Each cloud of rows lies close to a flat space through zero, with a little noise off it, and is much wider in some directions of that space than in others. After each cloud: how many dimensions does that space have?

[[ 10 -25 -12  -5   1  48  33 -22  12 -19   5   3 -28   3  22]
 [ 21  25   1 -17  30   3 -21  -3  -3  -1   7   4  20  -2  28]
 [  3  20  14  -5 -11 -27 -21  27  -6 -10   1  14   7   3 -32]
 [  4   4  -7  12  30  16  10 -16   4  -7  15  -4  15   4  27]
 [ 15  38 -33  19  14   9  13   8  44  24 -11  12   9  26  16]
 [ 28  -2 -10  -2 -29  -4  -9 -17   6  17 -10  -5 -26   8  20]
 [ -3  21 -29  12 -15 -30  25   7   4   0  -9  -7   8  -3  11]
 [-65 -32  45 -10  11 -40 -62  26 -53  16  -4  20  29 -18 -85]
 [-19   6  34  37  -4  -8 -36  10  -7  49 -28  40  21   5 -23]
 [ -1   9  49  -8 -12  10  10  22  17   1   5 -71 -13 -19   1]
 [-32  20 -17  -1 -19  -5  31  18  21 -40  17  -5 -33  -1   0]
 [ -3  25  33  -4 -11  -8 -27  22 -11   0  13 -31 -14  -5 -11]
 [  3  34 -10 -46  22  -9 -37  22   3  17 -14  12   9  -5  -1]
 [-11  22 -23  -9 -13 -38 -25   4  -8 -16  -9  73   0   5  -1]
 [-22   1  17  -4  -4   2  -3   0  38  35 -20 -20 -10  -8  19]
 [-23  52   1  16 -25 -35  -2  33 -10 -14  20 -36 -15  -5  -7]
 [ 10  19 -21 -14 -15  -6  -6   3 -40 -16  -1  18 -13 -10  10]
 [ -8  13  28  -2 -27 -22  -5  18  11  16  -8 -45 -11 -15  -2]
 [ 19  48  21 -12 -29 -25 -13  25   5 -16   5 -23 -15  -8  11]]
 | 11

[[  6  29  14  37  37 -69 -20  35  15   0   8 -17  16  72   2]
 [-31 -28  -1 -18  14 -50   9   9 -19 -12  17  -6  -1   5  13]
 [ 41 -37  21  12 -18   4  -1  15  33 -19   4  -5   7 -14  -5]
 [-36 -15  -3 -16 -28   3 -16 -36   2 -16 -22 -20  -8 -26  17]
 [ -1  21  20  10  -8  10 -28  13  -2  30  29   4  29   9 -13]
 [  2  15  -7   9  33   9  39  22 -85 -15 -27  13   6  -5  15]
 [  1  14  26  23  -9   1  20  -3 -37 -13  -5  12  21  32  -9]
 [-27  -7  26   2  47 -28  59 -13 -21 -28 -16  40  47  62 -18]
 [ 17  27  13  14   0  -4 -54 -34  14  59 -28   2  28  -4 -14]
 [-10  25  -9  34 -27  -1  -4  25  -6  33 -10 -33  -2  -8   4]
 [  2  25  13 -23  13 -26 -66  13  25   7   9   9 -14  -3 -19]
 [ 10  22 -11  27  17   0 -38 -31  15   8 -40  -2   4   0 -10]
 [-32  29  25 -16 -33 -12  27 -18 -17  58 -42 -34  27  18  27]
 [-34  40  14   9   5 -33 -17  28 -44  33 -36   6  16  -6 -32]
 [-17 -18 -33 -11  -6  37  12  24  30   9  -2 -14 -16 -48  11]
 [  1  15  16 -20 -15   4 -30 -67  37 -17 -20  21  -6  22 -31]
 [-21  18 -15  -1  37  52 -15  23  10 -44 -19  -5  -6 -24  27]
 [-16  14   7 -49 -34  36  10  41  -7  21  40 -30 -27 -25  38]
 [  7 -13   5 -25  32 -51  -7 -17  13  21 -22   1  11  11   4]]
 | 12

[[-19  -8  18 -16 -15   2   7 -12  -9  -8  -8 -10 -42 -34   1]
 [ -6  12  15 -36  15 -42  -1 -15  -1  46 -25 -53   7   6  33]
 [ -6   6  14  18   0  19 -11 -19   4 -11 -38  -9   8   1  -9]
 [  2 -31  -1  13 -15  -5 -30   7  10  63   1 -13  19  26  29]
 [-10 -33  18 -10 -22  13  -8 -29   4 -12 -52  -2  11 -39  -5]
 [ -4 -10 -11  -4  -3  25 -10   1  24  -4  22  22   0   3  -5]
 [  2   3  -6 -11  20 -10  24  -6  -5 -46  25  28   3   6 -29]
 [ 17   0  22 -40  -3  21  15 -44  12 -40 -42   1  23 -22   8]
 [  3  18  18 -14  23 -29   3   0 -10  12  18  12   5  24  36]
 [ 19  15 -18  -9  -7  13   0  -2  10  30  -8 -14  -8  -4  -7]
 [-10   2 -24   8  -8 -12   3  23 -13   8  16  -4 -12 -28 -25]
 [ 28  27 -19   5   6 -13  11  37  -6  20  39   3  -6  25  22]
 [-20  -6  17 -27  16 -28  17 -13   1 -21 -36 -28  -8  -9   4]
 [-14 -32  24  -7 -25  25 -17 -34  11   8 -38 -15  -7 -19   2]
 [-17  -5  20   2  -3  -4   5 -14 -17 -26 -17   9 -17 -24 -10]
 [  1  23   7 -14  21 -17   5   0   4  -2   3 -44  27  27  25]
 [ -7  -4  29  19 -17  47 -11 -27   0 -46 -10  18   9 -10   3]
 [ -6  24 -17  19   1   2 -13   9  -2   8 -28 -21  21 -26 -17]
 [ 14 -10  -1  -9 -11  22 -11 -22  15  31   5  -5  -3  17   0]]
 | 11

[[-12   4  -7  -5  -3 -19   2  15  10   1  11  -9 -22  -7 -21]
 [ -5 -10  -6   8  11  12   5  -2 -12  -5 -10   3  24   9  20]
 [  3   3   2  -6  -2  -5   1  -1   8   5   1  -7 -13  -7 -12]
 [ -5  16   3  -8 -18 -24 -14  20   9 -11  21  -4 -25  -2 -31]
 [ 10  -1   3   4   3  12   1  -2 -10  -7 -14   1  17   8   9]
 [-28 -19 -15  -7  12 -25  18   9   9  14   3 -19 -17 -18  -3]
 [-21 -62  -2   8  25 -12  30   7 -29 -32 -33 -32  57  -3  60]
 [ 16 -21  11   1   8   9  11 -12 -10  -8 -24 -15  23  -5  25]
 [  1 -26   1   8  18  13  18   1 -20 -17 -30 -11  42   8  31]
 [ -1 -14   5   4   1   2   0  -8  -9 -13   0   4  22  -3  29]
 [-40 -31 -20  -2  22 -26  23  21  -1   1  -7 -24   3  -8   7]
 [-28   0 -20   2   8 -11   5  16   0   8   8   3  -4   6  -7]
 [-19 -16  -8  -8   6 -23  17  12   7   6  -1 -25 -16 -13 -12]
 [  7  40  12   3 -40 -17 -45  15  -3 -32  44  36  -9  12 -19]
 [ 16 -11  13   7  -3  15  -6 -17 -17 -18  -7  12  34   6  37]
 [ 24   5  12   3   0  25  -1 -14  -8  -1 -14   5  16   9   8]
 [ -3  40 -13 -11  -5   0  -8   5  29  38  20   8 -57  -1 -59]
 [  1 -50  13   0  15  -7  24  -4 -19 -23 -30 -33  38 -13  45]
 [ 25  43  10  -3 -20  15 -24 -11  14  13  17  26 -28   7 -30]]
 | 5

[[-10 -25  38  46 -13 -25 -55  51  43 -54  39 -34  -1 -23  58]
 [ -1   1  19 -26   7 -22 -11  14 -19  36  36 -26  32  -9  64]
 [  4   9  -6   9  23  -8   4 -14  -1  11 -18  17 -13  -2 -42]
 [ -6  -4   8 -14 -25  16 -23  11  -6 -13  37 -20   1  -4  24]
 [ -7  -9   5  29  -3  -2  -7   9  14 -13  -3   4 -13   2  -2]
 [  2   2  -6  -3  -6  11   6  -2   4 -10  -5   2  -1   2  -5]
 [ 11  13   5  -2  19 -15   0  11  36 -34 -16  -7  15 -16  -3]
 [-11 -16  12  23 -14  -3 -24  16  -4   1  24  -7 -14   0  23]
 [  8  13 -16  -9   2  21  24 -21   2 -10 -29  18  -1   5 -43]
 [  7   5  -1   4  18 -17  15   3  19  -5 -24   7   7  -3  -4]
 [  2  14 -27 -37 -13  34  34 -34 -30  23 -15  18   0  20 -33]
 [ -6  -8  16  -2 -11  -7 -21  22   9  -9  29 -24  13  -8  47]
 [ -6   0  -9  18 -17  25  -2 -11  -2 -22 -10  13 -24   5 -42]
 [ 10  15 -32 -28   3  30  48 -36 -10  11 -40  25   3  19 -44]
 [  3   2   1  25   8  -9  -4   6  27 -31 -17   5  -9  -5 -23]
 [ -5  14   3  28  19  -9 -38  -9  -6  -8  10   2 -39 -15 -66]
 [  0   5 -15 -35  -8  20  19 -22 -53  54  11   7   1  17  -8]
 [ -3   3  12   0  -2  -3 -18   9   4 -17  17 -12  -1 -11   7]
 [ 10   3   0  18  25 -23  17   5  37 -17 -35   6  14  -5   4]]
 | 5

[[ -2  -1  -6   2 -21   1  -5  50   8  11 -16   0 -49  35 -10]
 [  2   7 -18  15  -1  -6   0 -10   7   2  11  -4   6   0  -5]
 [  1  -4  45   2  -5  21  13  70  36  37 -29  20 -82  54  -7]
 [ -3   0 -23   2  -4  -1  -7 -16  -9  -9   8  -9  18  -9  -1]
 [  7  13  15  -8 -12 -19  -1  10  19  12  -5  16 -18  17  11]
 [-12 -20  15   6  23  24   5  -2 -33 -21   0 -23  14 -26 -13]
 [  0   2  13  14 -10   6   9  53  31  26 -14   7 -63  45 -14]
 [ -5 -12 -29   4  20  11  -5 -61 -31 -28  21 -21  67 -51  -2]
 [ 17  20  87 -32  28 -14  21 -46  26  12   6  38  28 -14  39]
 [ -3  -9 -16   8   6  16   1  -1  -4  -1   0  -8   3  -3  -7]
 [  7  14  -8  -5 -14 -27  -5  -4   6   0   5   9   3   1   7]
 [ -4  -3   6   7  19   1   3 -24 -18 -15  13 -12  29 -27  -5]
 [  1  -5 -10  -7   9  18   3 -25   1   3   1   2  23 -10  10]
 [  3  11  12 -12  -8 -24  -4  -5  -4  -6   2   6   7  -5  10]
 [  2   2  23   8  26   5  11 -28  -1  -6  15  -2  24 -23   2]
 [  0   2  -9   3 -22  -5  -4  41   5   8 -12   0 -40  27  -9]
 [ -5 -12  -6  14  20  34   9 -12   3   2   5  -8   7  -7  -7]
 [ -3  -5 -52   0   2   4 -13 -48 -25 -19  15 -14  54 -33   1]
 [  5   3  59 -18  21  -8  11 -21  -6  -7   2  10  22 -25  15]]
 | 5

[[ -7   7 -10  12  17  -7  12  -3   7   9  11 -16  21   5  -6]
 [ -2  -3  11  18   6  23  -3  -7  -4   3  19   5 -25 -17 -14]
 [ -1   7   1 -30 -24 -17  16  12  20 -42   0  18 -12   3  15]
 [ 18   6 -18  -1  17 -16 -50  -3 -19  13 -33  -5  -1 -15  14]
 [  9  -3  16  -6 -30  27  18   9 -48  22   1   5  -4  48  10]
 [ 13 -16  18  -5 -32 -38  36 -17 -24 -11 -24  -9  -3  73  12]
 [ 21  13  19 -20   1   4  28   1 -12   4  32  11 -35 -23  12]
 [ 32 -21  37   3   2  -1  29 -13 -42  61   0   1 -33   3  19]
 [ 23 -28  28  -6   7   5  17 -46  20   0 -17  -2  -8  -2 -23]
 [ 14  -4   6  54  -3   0  24  -9 -14 -19  34  24 -35  18  15]
 [ 13  20   2  29  16  -1 -12  -9 -57  30   4 -22  -3  22   0]
 [ 27  10  15 -63 -34 -12  67  -4   9 -28  12  12  -4  36  21]
 [ -9  -9   9 -33   9 -16  -1 -27  14  26 -51 -33  60   4 -26]
 [ 26  14  -2 -14  17  -4   6   1 -24  32  17  -6 -26 -19  18]
 [  6  -3  -4 -38  12 -57  23 -11  21   5 -22 -27   8   9   2]
 [-20  -2 -18  37   7  12 -80  15 -32  13 -28 -12  -5  -5 -12]
 [  9  -4  20 -19  -8  16  56  23  -4  39  39  20 -13 -15  21]
 [ 26  -7 -26  14  13  24 -26 -13  -4  25 -14  18  24 -11  13]
 [  0   3  34  17   9 -38  11 -21  13 -17 -14   7  17 -25  -1]]
 | 10

[[  6   0 -15  30  -2  39   1  -8  -8 -16   3  -6  33   6 -34]
 [ 10  -7  -9  17 -19 -23 -16  13 -16  -5   3  20  -6 -15 -38]
 [-25   4  12 -25  20 -55 -21   5  15   7   2 -19 -44 -42  11]
 [-33   2 -17  -3  14 -30 -20 -15 -31  27 -24   9  13   2  -5]
 [ 42   8  31 -17 -13   2  29   1  55   3  -8 -28 -26   8  42]
 [-34   9  -7 -10  10 -23  -5  21 -50  19 -12  27   7  11  21]
 [-24  -7  37 -53  24 -81   2   5  27   5  -1  -2 -71 -20  53]
 [-35  39  11   0 -44 -27   0   7 -12  15 -39 -12  36 -10  12]
 [ 47 -30   6 -20 -44 -42  -8  38  70  22  20  74 -46  -3  28]
 [ 22  -4  60 -20 -38   7  41  -8  58 -52  19 -11 -22  22  24]
 [-66  54  35  -2  23 -50 -12  16 -19 -24 -28 -54 -11  -3  10]
 [-32  27  12   6 -29  11 -34  -9 -15 -25  10 -41  27  -3 -41]
 [ 20   6  20  -8  -7   5  12 -24  14 -10  -8 -46  -4  10  -1]
 [ 57 -16  -6 -29 -65  36  25 -13 -17  53  -1  10  13  -2  34]
 [-49  19 -16  18 -11 -39 -17  31 -45  -7 -23  31  54  13 -19]
 [-77  21  -1  29  60 -17 -14 -16 -40 -47 -12 -32  14  -6 -47]
 [-72  39  14  -8  52 -38 -32  11 -49 -18  -6 -55 -12 -10  -6]
 [ 12  22  18  18 -33  21  16  29 -29   7  -4  25 -18   9  18]
 [-19  -2   9   1  55 -16 -19 -20  23 -29  14 -48 -37 -24 -26]]
 | 11

[[-11  -2 -24   7  11 -17   8   6 -37 -32  33  64 -14  19 -30]
 [-47  -1 -19  11   2  31  26 -57  16  18 -12 -54  26  79  -1]
 [-12   0  37 -42  40 -11   5  10   7  16 -36   6 -14  -2 -10]
 [ 20 -22  58 -41  13 -14 -33   1  10  48 -24  76  52 -84  -3]
 [ 11  -8 -61  76   2   7   3  33  76 -23 -12  22  -4  -2  55]
 [ 22 -22  31  34  16 -25 -60 -17  53 -10  -1  25  19 -26  23]
 [ -9  31 -55  18 -10  13  12  52  -6 -48  17 -32 -39  40  18]
 [ -9 -10   3 -13  -1  -5  -1  34  11  11  -8  33  10 -24  12]
 [ -8 -23  -1  30 -31   2   6 -33 -24  15  20 -52  16   4   2]
 [ 43  12 -43  31  30  21  19  15  51 -21  -9  14 -44   4   8]
 [ 33  51 -51  55  82 -14   0  31  -1 -76 -39  71 -39  -7 -11]
 [  6   9  23 -30 -46 -24  50  -7 -73  14  15   4 -14 -38 -42]
 [-12  38  53 -35 -37   7   4 -64  56  25 -37 -73  25  38  10]
 [ 12 -17   2 -21  20  23  -3  43  47  43 -44  13  19 -48  36]
 [-13 -11  10 -33 -26  10  53  -6 -20  49 -13 -12   9 -12 -15]
 [ -2  65 -41  28  67   4  12  52  13 -57 -68 -32 -42  28  20]
 [ -9  26 -48   0  62  35 -17  70 -13  -2 -60  23  32 -20  27]
 [-41   9  -9 -45  15 -14 -18  80 -59  -9  -5  67  24 -23  -3]
 [-38 -40  25 -12 -37  13 -12 -20  -1  47  12 -73  38  17  23]]
 | 10

[[ 20  -4  -6   3  13   3  -1   0 -10  17   9  30   5  50  20]
 [  7   2  37 -24  30 -45  47  27 -14 -13 -23   2  48  22   2]
 [ 10 -14 -36  20 -18  32   2 -11   5   6   8  -5 -19 -20  13]
 [  8   1   6   6  23  -5  19  14 -11  12   3  25  14  44  23]
 [-29  21  41 -12  22 -19  -4  13  -4   1   2  18  -4  29  -4]
 [ 23  -8 -23  10  -4   1  12   3  -2   1   0 -11  22  -6   8]
 [ 22  -5 -18  13   2   2  18   8  -4   4   0  -3  21   3  19]
 [  4  -2   7 -15  -6 -12 -24 -12   0  -5  -2  -2  -1   4 -23]
 [-17  16  -1  15  -1   3 -12   7   6   6  12  -7   5  -6   5]
 [ 14   1 -16  13  -2  -1  -8   0   1   8   9  -4  17   9  11]
 [-18   7  14 -10  -5  -1 -21 -10   6  -3   3  -1 -23  -4 -20]
 [ 16  -1 -10   4  -6 -18  -7   3   1  -7   1 -25  34 -14  -6]
 [-12   4  27 -13  20 -11  26  14  -6  -4  -6  12   3  14   3]
 [ 14  -9 -20   5  -9   8  -7  -9   0   2   2  -3   0  -3   0]
 [ -2   0   1 -11 -16 -11 -38 -15   7  -7   4 -17   0 -17 -30]
 [  2   0   2   1  10  -1  14   6  -5   2  -1   7   6  13  12]
 [ -6   1  52 -37  36 -45  50  29 -13 -18 -29  10  33  20  -4]
 [-20  13   6  -9 -30  -9 -61 -24  16 -16   3 -34 -13 -43 -47]
 [ 14  -2 -12   3  -7  -2 -15  -9   1   2   4  -6  11   2  -4]]
 | 5

[[-11  23   8  -3   9  14   0 -26  24  -1   5  39   4 -12   2]
 [  5 -22  12  -8  -6 -16  -3  16 -14   1   2 -23  -3  -6  -7]
 [ -5  11  11  -5   9  -4  -1 -13  17   0   7  10   5 -24   0]
 [ -6  18  11  -3   9   8   1 -24  27  -3  15  30  13 -23   4]
 [ -8  14  20 -10   3  12  -5 -27  20   4   7  46  -2 -10  -5]
 [ -1   6  12   2   4   0  13  -7  24  10  22  -7  39 -21  33]
 [  1  -7   2  -4  -1  -5  -6   4  -3  -5  -2  -1 -10  -6 -15]
 [  3  -6   2   2  -3  -3   9  12  -8  15  -1 -25  16   9  24]
 [ -1   1 -12   4   6  -9  -4   9  -7  -6 -10 -17 -12   0  -8]
 [  4  -3 -17  11   1  -6   7  15  -8  -1  -4 -31   9   4  12]
 [  8 -20 -17  11  -5 -17   4  36 -32   8 -15 -59  -2  22  10]
 [ 11 -13 -32  18  -4 -10  10  33 -24  -5  -9 -56   8  20  13]
 [ -6   9  -4  -5  10  -9 -12  -4  -1 -10 -13   5 -27 -12 -26]
 [ -1 -11  55 -27 -13  10   0 -29  24  19  32  49  23 -20  10]
 [  4  -2   5  -3  -8   9  -2 -11   9  -7  12  29   4  -4  -7]
 [  5 -26  34 -17 -14  -7   4   8 -14  29   7 -15  11   7  19]
 [ -3   9 -20   4   9  -3  -9  -1  -1 -23 -10   6 -23  -8 -28]
 [ -1   1  -5   5   7  -9   5   8   1   2   0 -23  10  -7  10]
 [ -2   3  23  -6  -2   9   6 -16  16  15  16  17  21  -9  20]]
 | 5

[[ 12   2  -3 -12  -9  -9  10   5  25  21 -10 -12  -1  -1 -11]
 [ 27 -10  27 -74 -39  26  -4  10  -2   9 -58  11  24 -21 -32]
 [ 63  23  20 -49 -17 -10  10  -8  43 -25   1  36  23  29 -10]
 [ 73  12  10 -47 -38 -16  18  -5  68   0 -19   1  34  26 -36]
 [-48 -34 -22  13  -7  40  -9  12 -65  37 -21 -31  11 -27 -27]
 [-21   0  -2  30  10  -8  -9   0  -8 -13   8  -5 -15  -9  21]
 [ 18   1 -23  44 -20 -14   4 -17  27 -12  21 -26  22  24 -13]
 [-65 -28   2  10   4  45 -23   8 -81   9 -20  -4  -3 -38   3]
 [-34 -17  13  -6 -19  14 -24   1 -30 -11 -41  -7  -3 -43   7]
 [ 30  27   5 -12  39 -17  23   6  33  10  40  25 -23  32  13]
 [-32  -4 -39  86  16 -21  -7 -14   3 -10  41 -35 -11  15  14]
 [ 37   8  -9 -10 -13  -1  14  -4  26   7  10  -3  26  28 -22]
 [  7   0  13 -34  -9   3   1   8   3  11 -23   1   1 -13  -7]
 [-23 -13  -6  23 -21  -9 -18  -8   5 -13 -22 -29  -4 -23   5]
 [  5 -13 -10  10 -34   5  -6  -6   5  -3 -17 -22  25  -3 -25]
 [-76 -19  -7  52  22   5 -20   4 -55   4  -2 -21 -33 -34  29]
 [-43  -9  -5  27  16  -3  -8   6 -23   9  -2 -16 -26 -23  17]
 [ 41  -5 -12 -32 -27  14  20   7  24  36 -10 -16  39  20 -53]
 [ 16   5   8 -10 -15   8  -4  -6  -1 -18  -4  13  16   5  -7]]
 | 5

[[ -8   7   9  10 -12  -2   3  -5   0  -2   7   1  10 -15   6]
 [  2   2   3   0  26   9   2 -20  21 -28  11  12 -25  -5  -2]
 [-10  -1 -15 -16   1   9   7  30 -24  48  19 -30  19  14  15]
 [-17  29  -1  -4  25   8  21   3  24 -21  12   4  -7   2   6]
 [ 11 -24  36  19 -13   5 -24 -20 -19  10 -40 -20  -4 -21  -3]
 [-30  34   3 -14  -8 -20  32  37  21 -12  10  -1  17  16   9]
 [-19  15  21  -5  -3 -15  16  13  22 -20   2  -8  -4   1   7]
 [ -6  -4  12  18 -43  -7  -5  15 -28  34 -13 -17  33  -9  11]
 [-28  22  17  14  13  11  24  -7  48 -32   4   2 -30   3  13]
 [ -8   1  -1 -11 -34 -33  13  -5  20 -34  32  24   1  -8   4]
 [  6 -13 -28   7   5  23  -1 -34  -5   9  44  14 -19 -12  10]
 [  1  -5  -5  19   9  22 -10  25 -17  42 -48 -25   2  31  -4]
 [-12  -5   9 -15  14  -1  16 -29  34 -40  46   7 -39 -14  14]
 [ 34  -1 -69  34  77  79 -26 -27 -12  34 -23  23 -38  34 -24]
 [-14 -26  56   6 -17  -3   0 -26  20 -20  -2 -27 -38 -25  18]
 [  7  27 -49  -3  63  30   6  15  19  -4 -10  22 -17  47 -20]
 [ 26 -24 -14  14   6  17 -26 -18 -23  20 -17   4  -7   0 -11]
 [ -5  28  -3   4  23   8  10 -18  19 -29  12  19   1 -17  -4]
 [ 40 -12 -56  30  33  62 -41  -2 -70  86 -39  -7  26  14 -19]]
 | 7
